There are 4 nested groupings, the coarsest first. Each group lies inside one group of the grouping before and may be the whole of it. The rows also spread widely along 9 directions, which tell nothing about the answers.
Known rows, each followed by its group in each grouping:
[-24.8  10.4 -43.3   2.7  13.5  11.4  20.8  16.3   8.5  18.3 -28.4  13.9
   7.7   0.0   6.3  28.7   7.5  10.2] -> Q23 Q372 Bel Q916
[ 15.0 -21.0  10.3  62.4 -16.1   3.0 -39.9   3.2 -31.0 -10.1  13.9  14.1
 -14.9  -1.5 -16.1 -23.1 -25.5   5.5] -> Q23 Q963 Zem Q134
[  0.7  32.9 -27.2   8.5  24.4  -6.6 -15.0 -14.1  -6.4 -19.3  20.7  -8.8
  -6.5   3.7   6.2  -6.3   7.8  -6.7] -> Q23 Q372 zek Q292
[-13.5  -9.6  30.0  20.9  17.3   8.8 -20.5  14.1  -9.7 -11.1 -22.0  16.1
  -4.7  -8.1  -1.2   2.9 -20.5   5.1] -> Q23 Q372 kofo Q6
[  2.3  10.9  -4.3  -4.8  23.8  15.1  -1.7  -2.4   2.0 -17.2   4.7   2.5
   6.6 -14.2   9.3  17.7  -0.1   1.8] -> Q23 Q372 zek Q862
[-27.8   4.8   3.9 -22.8  12.7  24.7   8.1 -11.8  -1.6  -7.0  -3.3 -20.4
 -14.5  -2.7  -6.0   0.6 -15.4  -7.6] -> Q23 Q372 kofo Q768
[ 10.6   2.2 -27.0 -48.8 -11.8   7.2  14.3 -42.4   5.5  13.6  22.2 -11.9
  -8.9 -12.6  -1.6  -0.3  17.6   0.4] -> Q23 Q963 tisik Q686
[  5.8   3.2 -21.7 -11.2   2.8   6.6   6.8 -25.0 -13.0  -8.4  16.2  -4.0
  -3.8   6.7   0.2   7.7  -2.2   4.2] -> Q54 Q796 nez Q610
[ -3.5  -9.8  13.3  -7.0   9.1  -2.6  -5.1  -8.4   3.6  15.2 -10.1  26.7
   8.7 -13.3   0.1   3.7   1.0  10.8] -> Q23 Q963 Zem Q600
[-14.9  22.4 -32.1  64.6 -18.3   7.8 -60.1  28.0  -4.7 -10.4  -3.0 -14.8
 -23.8  -9.0  -2.6 -16.0   7.4  -8.4] -> Q23 Q372 Bel Q80
[-39.3  11.3   8.3 -13.4  22.4   9.2  16.4 -14.3   4.0  11.4  -2.9  -1.7
   8.9   8.0   1.4   8.4 -13.3  -9.5] -> Q54 Q693 koziv Q861
[  9.6   2.7 -23.9   8.0   7.3  -1.9  11.6  -3.1  -0.5  14.1  -1.0  19.6
   7.6  -1.9   1.2  16.1   3.4  12.3] -> Q23 Q963 tisik Q519
[ 25.9  30.0  11.5  -1.4 -26.2  15.6  17.7 -17.6  14.6  17.9  62.2 -13.3
   5.3   2.7   5.7  24.1  -0.1 -11.1] -> Q54 Q796 nez Q610
[ 16.8   9.8   4.5  20.3  16.7  -6.2   6.0 -13.3 -12.4  -3.6  18.2   8.2
  -1.0  14.9  -4.8   3.5 -22.4   7.3] -> Q23 Q963 Zem Q600
[ 12.1 -12.0  -5.5  19.4 -17.7  13.1 -24.0   4.6  -7.6  -5.4   3.9  13.8
  -0.5 -16.4   3.1  13.3   3.6   8.7] -> Q54 Q796 nez Q610
[-34.7  23.7  -1.8   3.0  27.4 -18.7  -9.6 -21.9   1.5  10.9   0.0   2.0
  -0.6  10.0  -3.7 -25.4  -0.6  -7.5] -> Q23 Q963 Zem Q600
[  5.6  17.0  -6.9   0.9  19.1  -8.5  33.3  -9.7  -6.2  12.2   4.6   3.7
  -3.6  33.0  -4.6  15.7 -17.3   8.3] -> Q23 Q372 zek Q292
[-21.8   2.4 -58.2   7.6   1.4  23.1  11.2  -3.7 -14.9   0.7  -4.9 -10.5
 -12.9   7.1  -6.1   5.3  -3.5   2.9] -> Q23 Q372 Bel Q80
[-30.1  14.8  -1.7 -24.6  23.7  15.7  41.8 -27.1   2.5  21.6  25.0   1.9
  12.2   9.5   1.2   7.8 -10.8  -7.7] -> Q23 Q372 Bel Q80
[ 33.7  -9.6  25.3  -7.7 -32.1  25.2  -1.2  -1.1   6.8   3.6   7.1 -15.6
 -19.1 -10.0 -10.4  20.4 -19.7   9.1] -> Q23 Q963 Zem Q600
[  2.3  34.5 -16.5   9.9  18.2  -8.1 -24.7 -10.1   5.7 -15.8  10.7 -13.7
  -6.5  -6.9   4.4  -6.5   6.3  -6.1] -> Q23 Q963 tisik Q519
[ -4.4  19.6  -9.3  40.0   5.3  11.5 -38.7  13.3   0.6 -14.2  22.4   6.9
   4.1 -24.1  11.3  -0.5  11.2  -9.6] -> Q23 Q372 zek Q292
[ 12.9  14.1 -36.7   4.6   8.3  19.7  35.3 -13.5 -14.0  -1.0  26.2  -8.6
  -4.9  19.2  -2.3  23.0 -17.6   5.6] -> Q23 Q372 Bel Q80
[ 23.5  14.0 -18.0   2.9 -12.0   0.8 -13.5   3.7   6.8   6.6   0.8   2.3
 -10.4  -6.3   4.1  16.2  13.1   9.3] -> Q23 Q372 Bel Q80
[  5.2 -11.0 -49.2  -3.8   8.9   1.9  15.5  -6.0  -9.0   8.0 -23.7  18.2
  -0.4   2.7  -3.4  18.2   2.6  22.8] -> Q23 Q963 Zem Q600
[ -1.3  31.5  11.6  11.3  15.7   7.8 -22.8   2.1  13.2 -17.0   7.5 -16.3
  -4.5 -12.1   4.3   5.5  -8.0  -6.7] -> Q23 Q963 Zem Q600

New rows, each followed by its group in each grouping:
[-13.3   9.1 -17.0 -13.3  23.2 -13.2  24.1 -14.9   0.3  27.9  -6.4  30.9
  10.8  10.3   5.6   8.2  10.6   6.9] -> Q23 Q372 kofo Q6
[-25.1  15.5  18.4   0.2  10.5 -11.2 -13.8  -2.7  10.4  20.1  -6.6  12.4
   0.4  -1.6   2.1 -10.3   5.7  -4.3] -> Q23 Q372 Bel Q916
[  7.7  18.0  27.2  -0.9   5.0  -3.4  -9.3 -15.1   0.9  -2.4  19.9 -10.7
 -11.5   7.4  -3.0  -7.9  -9.2  -6.0] -> Q23 Q372 zek Q862
[-18.3  -7.4   0.4  15.4  12.0  20.6  -4.0   0.0 -14.9  -7.4  -0.4   4.4
  -4.2  -2.4  -4.3   1.3 -20.4   1.9] -> Q23 Q372 Bel Q80
[-13.1  -4.0  10.6   8.2 -12.2  36.0  17.1 -13.2  -8.1   7.1  41.0 -11.5
  -2.0  -1.4  -8.3   0.2 -21.2 -13.6] -> Q23 Q372 zek Q862
[ -0.3   2.5  13.0 -21.3  -8.4  28.4  -0.9   4.8  26.0   8.5  -3.4  -4.8
   4.5 -35.0   5.3  25.1   4.6   0.4] -> Q23 Q963 tisik Q519
[-15.1 -18.8  14.7 -35.1 -13.2  37.9  37.5 -18.6  -2.2  20.0   7.3 -11.4
  -9.3   1.9 -12.1  14.4 -24.6   1.5] -> Q23 Q372 Bel Q80
[ -2.7  13.5 -11.0  14.6  28.8  -5.4  -6.9 -15.9 -18.3 -22.1  12.1   5.4
   3.5  11.6   4.2   2.3 -10.8   3.0] -> Q54 Q796 nez Q610
[  0.3  46.4   8.3  -5.9  26.2 -15.7  -1.6 -16.1  18.4   9.8  35.6   7.3
  14.2  -2.0  15.8   2.6  17.4 -11.6] -> Q23 Q372 zek Q292
[  8.3  -7.8 -23.4   1.9  -3.0  33.1   1.8 -14.5 -12.3  -7.3  36.8   8.8
   5.9 -23.1   5.5  12.0   1.5  -0.1] -> Q23 Q372 Bel Q80
[-49.6 -17.7  13.4  45.3  20.8 -10.2 -33.4 -18.3 -25.8  11.6  19.4  41.0
  15.0 -13.1  -6.6 -49.8  -4.7 -11.5] -> Q23 Q963 tisik Q519
[-34.1   7.6 -28.0 -24.0  23.3  15.2  12.6 -41.3 -17.8 -17.7  20.0 -19.4
  -2.7   8.5  -2.7 -10.4  -8.7 -10.1] -> Q54 Q796 nez Q610
[ 14.3  -8.7 -12.3 -11.5 -11.9  -9.3   6.0 -14.5   1.7  25.8  -6.8  15.9
  -5.0  -1.8  -4.2   5.8   9.0  15.1] -> Q23 Q963 tisik Q686
[ -0.8 -20.5  -1.9   0.8  13.7   6.6 -29.3 -23.1 -21.5 -23.3   7.0  12.4
  -3.4 -25.3  -1.2 -17.7  -3.0   5.0] -> Q23 Q963 tisik Q686
[-25.9  16.2 -17.0 -10.6  26.8  -4.6   2.8  -0.1  11.8  10.9 -24.4  15.2
  14.6  -1.7  11.8  21.2  11.4   1.7] -> Q54 Q693 koziv Q861
[  8.9  40.3   3.0   1.0   3.2 -25.0 -17.5   0.5  19.5  11.8  -6.4  -9.1
 -13.8  12.0   3.0  -0.1  15.0  -0.9] -> Q23 Q372 zek Q862
[ -8.9  14.8  -0.3 -21.5  -7.5  17.6  -7.1 -25.9  17.1  12.4  36.0  -6.1
   5.0 -28.9   4.4  -5.1  15.0 -14.2] -> Q23 Q963 Zem Q600
[  1.0 -16.6 -27.2  11.5 -10.1  22.8   5.9   5.4  -3.7   9.5  -4.8  13.0
   2.7 -16.7  -3.3  17.8  -1.7  10.7] -> Q23 Q963 tisik Q519
[ 32.0   6.0 -15.6  19.4 -17.4  -7.7 -34.6 -18.9 -19.5 -15.2  23.6  -7.7
 -20.7   5.2  -3.1  -8.6   1.3  -1.3] -> Q54 Q693 koziv Q861
[ 12.4  17.7 -22.5 -15.9  17.2  -2.8  14.9 -32.2   0.8   5.2  30.0   8.9
   9.2  -2.0   4.9   5.6   7.5   2.1] -> Q23 Q963 Zem Q600
[ 17.8  25.2   0.3  -8.8  -3.3   6.6 -10.2   1.6   9.5  -9.7  -5.7 -27.5
 -24.1   4.9  -1.3  15.4  -6.9   4.0] -> Q23 Q372 Bel Q80
[-21.1  37.4  23.6  -7.8  18.4   7.6  -3.3  -1.0  20.3  -5.9   3.4 -20.0
   3.0   1.1   8.0  15.4  -7.6 -10.8] -> Q54 Q796 nez Q610
[ 24.1 -15.5  27.0 -21.1  -3.4  -0.1   0.2 -24.4 -11.5   1.6  14.7  10.0
 -10.1  -0.3  -5.4  -1.4  -8.2   8.5] -> Q23 Q372 zek Q292
[-16.9   5.5  -1.6   2.0  14.1  18.1  -6.0  -6.7  -2.4 -13.0   9.1   2.6
   9.7 -12.1   7.1  11.9  -4.5  -2.7] -> Q54 Q796 nez Q610
[ -5.9 -14.6  27.3  -6.6  -6.6  37.3  13.6 -13.8  -2.9   0.2  23.7  -9.5
  -1.6 -16.3  -7.5   9.0 -28.5  -3.8] -> Q23 Q963 tisik Q686
[-26.4  -4.0 -19.7 -14.5  21.4   7.3  20.6 -15.0 -10.3   7.5 -10.2   9.0
   0.0   7.6  -3.3   1.9  -7.9   5.4] -> Q23 Q372 Bel Q916
[ 38.6   8.9 -12.7   2.6  -9.0 -12.3  -3.9  -9.1  -6.0   7.5   7.9   8.0
 -14.1  11.1  -1.0  10.2   3.8  15.2] -> Q23 Q372 Bel Q80
[-20.9 -10.8 -17.4 -11.5  29.9  -0.8  37.0 -15.8 -12.4  13.2 -22.8  15.5
   4.6  17.3  -7.5  10.5 -19.8  16.0] -> Q23 Q963 tisik Q686
[ -3.3  10.7   3.1  33.9   5.5   9.7   0.3   3.5 -12.2  -8.7  13.0  -3.2
  -1.1  15.4  -2.1  12.8 -24.5   0.5] -> Q54 Q796 nez Q610
[  2.0 -28.0  19.8 -33.9 -10.7  41.8  35.8 -25.6 -10.0  11.1  25.5   0.1
  -1.4  -7.1  -8.5  17.0 -25.1   3.8] -> Q23 Q372 Bel Q80
[-27.1 -14.1 -15.0  20.6  29.5  25.0  -0.8  12.6 -10.5  -8.9  -6.6  33.5
  21.7 -23.0  10.0  17.3  -2.4   6.0] -> Q23 Q372 zek Q292
[-18.6  19.6 -11.5  12.0   3.4  -8.9 -18.1   3.5  10.5  22.6  -4.5  14.8
   1.3  -5.2   5.1  -3.9  18.4  -1.2] -> Q23 Q372 Bel Q80
[ -6.9  18.6 -16.5  -6.3  13.7  23.6  15.5  -6.3   8.3   1.3  28.4   2.3
  13.7 -14.6  12.0  21.3   6.6  -6.8] -> Q23 Q372 zek Q292
[-17.6 -17.9 -21.4  52.9   6.1   7.0 -20.2   5.8 -23.0   8.3  18.0  49.0
  18.7 -18.2   4.9 -10.0   5.1   2.7] -> Q23 Q372 Bel Q916
[ 13.1  23.6  -3.5   7.0  18.7  -0.8 -29.4 -16.2 -16.4 -45.7   6.1 -33.3
 -24.7  12.5  -1.8  -2.3 -20.1  -6.0] -> Q54 Q693 koziv Q861
[ 22.0  17.6 -50.1   1.9  -2.0   1.4 -30.2  -6.3   2.6  -7.2  15.0  11.0
  -1.2 -26.9  15.1   7.9  37.1   5.1] -> Q23 Q372 Bel Q80
[-10.6  12.1 -12.3  39.3  18.1   1.0 -21.6  -1.5 -20.2 -14.3  13.0   4.5
  -6.6   6.4  -1.2 -12.0 -12.9  -2.0] -> Q23 Q372 Bel Q80
[-25.6 -33.2 -49.5 -17.6  -3.4  25.8  30.8 -11.9 -10.2  22.3 -19.6  16.6
   3.9 -11.5  -6.4  13.9   1.9  14.9] -> Q23 Q963 tisik Q686
[-18.3 -10.4 -25.8 -11.1   7.9   0.5  -3.7 -20.2  -3.5  22.6  15.5  39.6
  18.8 -23.2   9.5  -7.3  32.0   0.8] -> Q23 Q372 zek Q292
[-14.5  37.1 -18.9   0.5 -23.2  19.9  -4.1 -11.3  17.8  21.1  44.5 -26.2
 -11.1  -9.8   1.4  -6.5  17.5 -26.1] -> Q23 Q372 kofo Q768
[-23.5  26.0 -15.0 -38.7   6.6   8.5  -0.3 -27.2   9.6  -1.0   9.6 -32.6
 -17.1  -1.0  -0.8 -10.9  10.3 -14.9] -> Q23 Q372 zek Q292
[ -2.9   6.0 -13.2 -32.2  -2.5  14.4  30.2 -22.4   7.7  16.3   2.2 -14.6
  -7.8   5.5  -7.9  13.0  -8.2   3.7] -> Q23 Q963 Zem Q600
[-38.8  17.2  -9.3 -10.7   1.7  12.0  -3.9  -7.4  18.3  25.2  12.8   6.5
  10.4 -21.5   8.4  -4.2  21.4 -14.2] -> Q23 Q372 Bel Q916
[ 47.9   0.6  16.4  22.0  -5.7 -14.6  -3.5   3.9  -2.9  12.3  12.4  30.9
   3.6   5.4   2.8  19.3   0.0  17.9] -> Q23 Q372 zek Q862
[-39.9 -11.7   6.9  -6.0  27.2  28.8  15.0 -40.0 -24.3 -14.8  35.7  -8.6
   3.3  -6.3  -8.9 -21.5 -32.0 -14.4] -> Q23 Q963 tisik Q686
[  0.5   4.3 -18.1  18.8  10.3  17.0 -21.3  -4.0  -7.0  -9.8  27.1  19.3
  11.1 -27.0  12.0   4.0  11.1  -1.8] -> Q23 Q372 Bel Q80
[ 13.5   9.7 -47.2 -19.0 -19.4  19.8  -3.2  -7.5   6.6   3.4   5.8 -13.5
 -14.2 -15.1   3.3  16.3  20.9   5.0] -> Q23 Q372 Bel Q80
[-10.3   5.5  32.9  -3.2  14.2   3.1   2.5 -21.6  -7.9  -4.6  19.7   0.3
   3.4   9.5  -1.5  -0.9 -20.8  -4.0] -> Q54 Q796 nez Q610
[ 17.5  11.0  45.6 -21.3  -2.1   6.0   5.7  -9.6  14.1   1.3  -2.1 -20.8
 -16.9   5.8  -8.8  13.8 -27.4   4.5] -> Q23 Q963 Zem Q600
[-30.5  17.4   3.5  -8.3  32.1  16.0   7.7   1.5  11.4  -6.7  -6.0   5.9
  20.4 -10.3  13.8  25.9  -3.4  -1.5] -> Q54 Q796 nez Q610
[ -3.1  12.5  -0.6  27.6   2.8  11.3  10.0  10.5  -1.4  12.9  11.7   8.7
  -0.4   6.9  -0.7  14.7 -12.9  -0.9] -> Q23 Q372 kofo Q768
[ -6.5   9.7 -32.9  -5.6  -7.5   6.5   1.1 -39.4  -8.9  10.5  41.0  -7.1
  -5.6  -2.9  -7.3 -23.7   7.4 -11.3] -> Q23 Q963 Zem Q134
[ -1.6 -11.8  27.1   1.4  -9.1 -10.1  -2.5 -14.7  -4.2  23.4  -3.8   9.6
 -11.0   7.6 -12.7 -11.6 -13.7   7.1] -> Q23 Q963 tisik Q686
[-10.5   7.0   4.5  23.7  30.7  15.3  17.3   3.4 -10.7  -7.2  13.1  15.2
  13.0   5.3   3.6  17.6 -25.9   2.5] -> Q23 Q372 Bel Q916
[ -9.2  13.4 -21.3  -3.5   7.8   0.4  -3.0  -9.3  12.5  15.4   7.7  13.1
  11.3 -19.6   9.0   5.9  20.2   0.3] -> Q23 Q963 tisik Q686
[-21.2  -9.3  11.6   5.0  22.0  17.6   3.0 -25.4 -24.6 -15.0  26.3   0.9
   0.3   1.7  -6.8 -16.8 -23.8  -8.2] -> Q23 Q372 zek Q862
[ 20.0  -8.8 -26.7  -3.8 -33.5  -8.7 -10.1 -22.5  -3.1  28.3  13.9  10.8
 -12.8  -8.1  -7.0 -10.3  21.7   7.9] -> Q23 Q963 tisik Q686
[ 34.0  20.2  11.3  18.3 -31.5  -0.7 -17.6  -0.9  15.4  18.0  28.0  -5.7
 -10.9  -5.9  -1.9   6.1   4.1  -0.8] -> Q23 Q963 Zem Q600
[  6.4 -10.7 -28.5  -8.4   0.6   2.9  -6.2 -10.0 -15.1  -2.9 -12.9   8.0
 -16.4  -2.1  -5.0   0.3   4.8  11.1] -> Q23 Q372 kofo Q768
[  0.5  -9.2  -4.1   9.3   8.1   0.9  -8.8 -15.4 -15.0   3.3  19.5  28.5
   7.1 -10.9   3.1  -6.6   3.6   3.6] -> Q23 Q372 Bel Q916
[  0.0   9.3 -25.1  23.2  -3.3   9.6   7.4  13.9  -1.2   5.2  -8.4   4.1
   1.7  10.3   2.1  29.4  -5.3  10.2] -> Q54 Q796 nez Q610
[  3.6  19.8 -46.1 -13.0  17.9 -27.5 -28.8 -17.2   5.3  -1.2 -20.9  10.4
  -6.1  -8.4   5.9  -9.3  33.1  10.9] -> Q23 Q963 Zem Q600
[-43.9  14.4   4.8  22.3  29.3  13.8   8.4 -25.8 -16.6  -5.8  35.7 -12.6
   2.8   9.4  -9.6 -25.2 -30.9 -20.8] -> Q23 Q963 tisik Q519
[ 22.2  17.6  11.0   6.5  11.6  -6.6  -0.1 -22.7  -3.5   4.9  53.6  20.9
  13.4  -4.5  10.1   0.9   6.8  -4.5] -> Q23 Q372 zek Q292
[ 40.4   5.5 -46.0 -22.3 -22.2  -0.2   3.3 -26.5 -10.2  -4.0   6.9 -19.1
 -24.6  13.1  -4.1  16.9   7.7   9.4] -> Q54 Q693 koziv Q861
[-26.0   5.8   7.9  -8.5  22.7   5.0 -18.3 -16.1   8.1   5.5  16.5  29.8
  29.2 -31.6  18.9   3.3  20.2 -11.3] -> Q54 Q693 koziv Q861
[ -7.6  13.3   6.6 -17.1  22.3  33.2  13.0  -0.3   3.4 -28.4  -5.7 -31.0
 -10.1  -1.6  -0.5  23.2 -25.6  -1.8] -> Q23 Q372 zek Q862
[ 16.7  44.8  30.3  24.3   0.6  -8.9 -11.9 -19.7   5.2   2.9  61.8 -11.3
   2.3  13.0   6.0  -1.2  -9.8 -22.1] -> Q54 Q693 koziv Q861
[-29.2  -6.0 -13.5   6.9  39.6   1.4  -0.9 -16.5 -16.3  -7.1   6.7  38.5
  29.4 -10.4  11.7   3.0   3.7   3.5] -> Q54 Q796 nez Q610
[-19.5 -10.0  20.3   0.2   3.6  -0.6  -8.8  -9.4  -0.6  14.8  -8.8  10.4
  -2.2  -6.7  -8.1 -12.0  -8.6   1.4] -> Q23 Q963 tisik Q519
[-46.3   2.3  -7.2  -5.6  18.8   3.8 -10.5 -17.5   0.5   7.9  -4.9   2.9
   2.4 -13.1  -3.9 -21.9   2.9  -9.6] -> Q23 Q963 tisik Q519
[-24.8  16.2 -24.9 -32.7  23.4  -5.9  20.6 -38.0  13.4  32.0  23.3  24.3
  25.2 -13.0   9.8  -3.9  27.0  -4.9] -> Q23 Q963 Zem Q600
[ 23.8 -11.3  -6.0 -12.1   2.4  10.5  42.7 -23.6  -9.0  17.7  20.1  16.8
   6.9  10.5  -6.6  23.2 -18.4  16.1] -> Q23 Q963 Zem Q600
[ -8.5  -4.5  45.9  -5.8  -6.0  18.8  -8.0  -3.0   8.1  10.4  14.2   7.3
   1.9 -19.0   0.9   3.0 -10.6  -5.2] -> Q23 Q372 Bel Q916
[ -6.2  30.0  49.1  -0.3  29.1 -20.1 -18.9  -8.1   8.8  -0.1   1.9   2.2
  -4.1   8.8   3.6  -8.6 -11.7  -3.7] -> Q23 Q372 Bel Q80
[ -2.0  11.6  13.4  -4.7  22.5   3.6  10.8   1.7  12.4   5.7 -11.6   9.4
   8.1  -2.5   2.9  22.1 -12.7   8.9] -> Q23 Q963 Zem Q600
[-13.7 -13.2  -2.5  23.1  24.8   8.1  -2.0  10.4 -20.2  -8.9 -24.6  19.3
  -2.1   6.7  -4.5   9.0 -24.0  14.7] -> Q23 Q372 Bel Q80
[ 26.5 -15.2   1.4  10.2   0.4  17.0   0.8  -3.9  -7.2  -3.8  16.6  21.3
   9.6 -21.3   1.8  19.9  -7.6  12.2] -> Q23 Q963 tisik Q519
[ -6.7 -15.4 -17.1  35.4   6.9  -5.3 -17.6  -8.3 -15.3  14.7  18.2  48.0
  20.5 -21.5   4.7 -10.1  12.7   6.1] -> Q23 Q963 tisik Q686
[ -1.7  -0.7  13.9   9.9  -9.2  40.2   1.4  -7.3  -5.2  -3.7  46.6  -4.2
   0.2 -21.3   0.6   6.1 -13.8 -14.2] -> Q23 Q372 kofo Q768
[-11.5  10.6  -8.3  14.2  24.4  34.5  13.9  14.4   3.0 -14.2   6.0   1.3
  14.3 -12.9   9.1  32.1 -13.9  -0.2] -> Q23 Q372 zek Q862
[-22.9  11.4   7.8  -9.3  14.9  36.8  23.0 -17.4  -3.9 -16.2  16.9 -36.5
 -10.9   5.8 -12.2   2.7 -41.2 -11.6] -> Q23 Q963 Zem Q134
[ 39.1  20.5 -23.5  -6.9 -15.7  -4.6  16.7 -17.0  -3.5   4.1  12.5 -20.2
 -19.2  28.8  -4.6  24.6  -7.7   6.7] -> Q54 Q693 koziv Q861
[-25.0   7.4 -32.6  -4.5 -19.6   3.5 -20.3   7.2  17.6  30.0 -15.2   7.2
  -4.7 -20.2   3.9  -2.2  37.6  -2.6] -> Q23 Q372 zek Q292
[  1.5 -10.2  21.1  -7.9   3.8   1.5  24.1  -4.4  -8.4   8.5 -21.8   3.3
  -6.8  26.8 -10.1  22.9 -30.2  17.4] -> Q54 Q796 nez Q610
[-12.4 -11.0  19.3  55.5 -16.2  26.3  -4.4  21.8 -17.7  -1.2  -2.8  -8.0
 -12.2  17.7 -14.1  13.1 -46.4  -2.9] -> Q54 Q693 koziv Q861
[ -4.7  -1.9   0.1   0.9  16.6  24.3  12.0  -1.9 -10.2 -12.6   1.2   2.0
  -2.7  -3.2   0.6  16.6 -20.4   2.6] -> Q23 Q372 kofo Q6
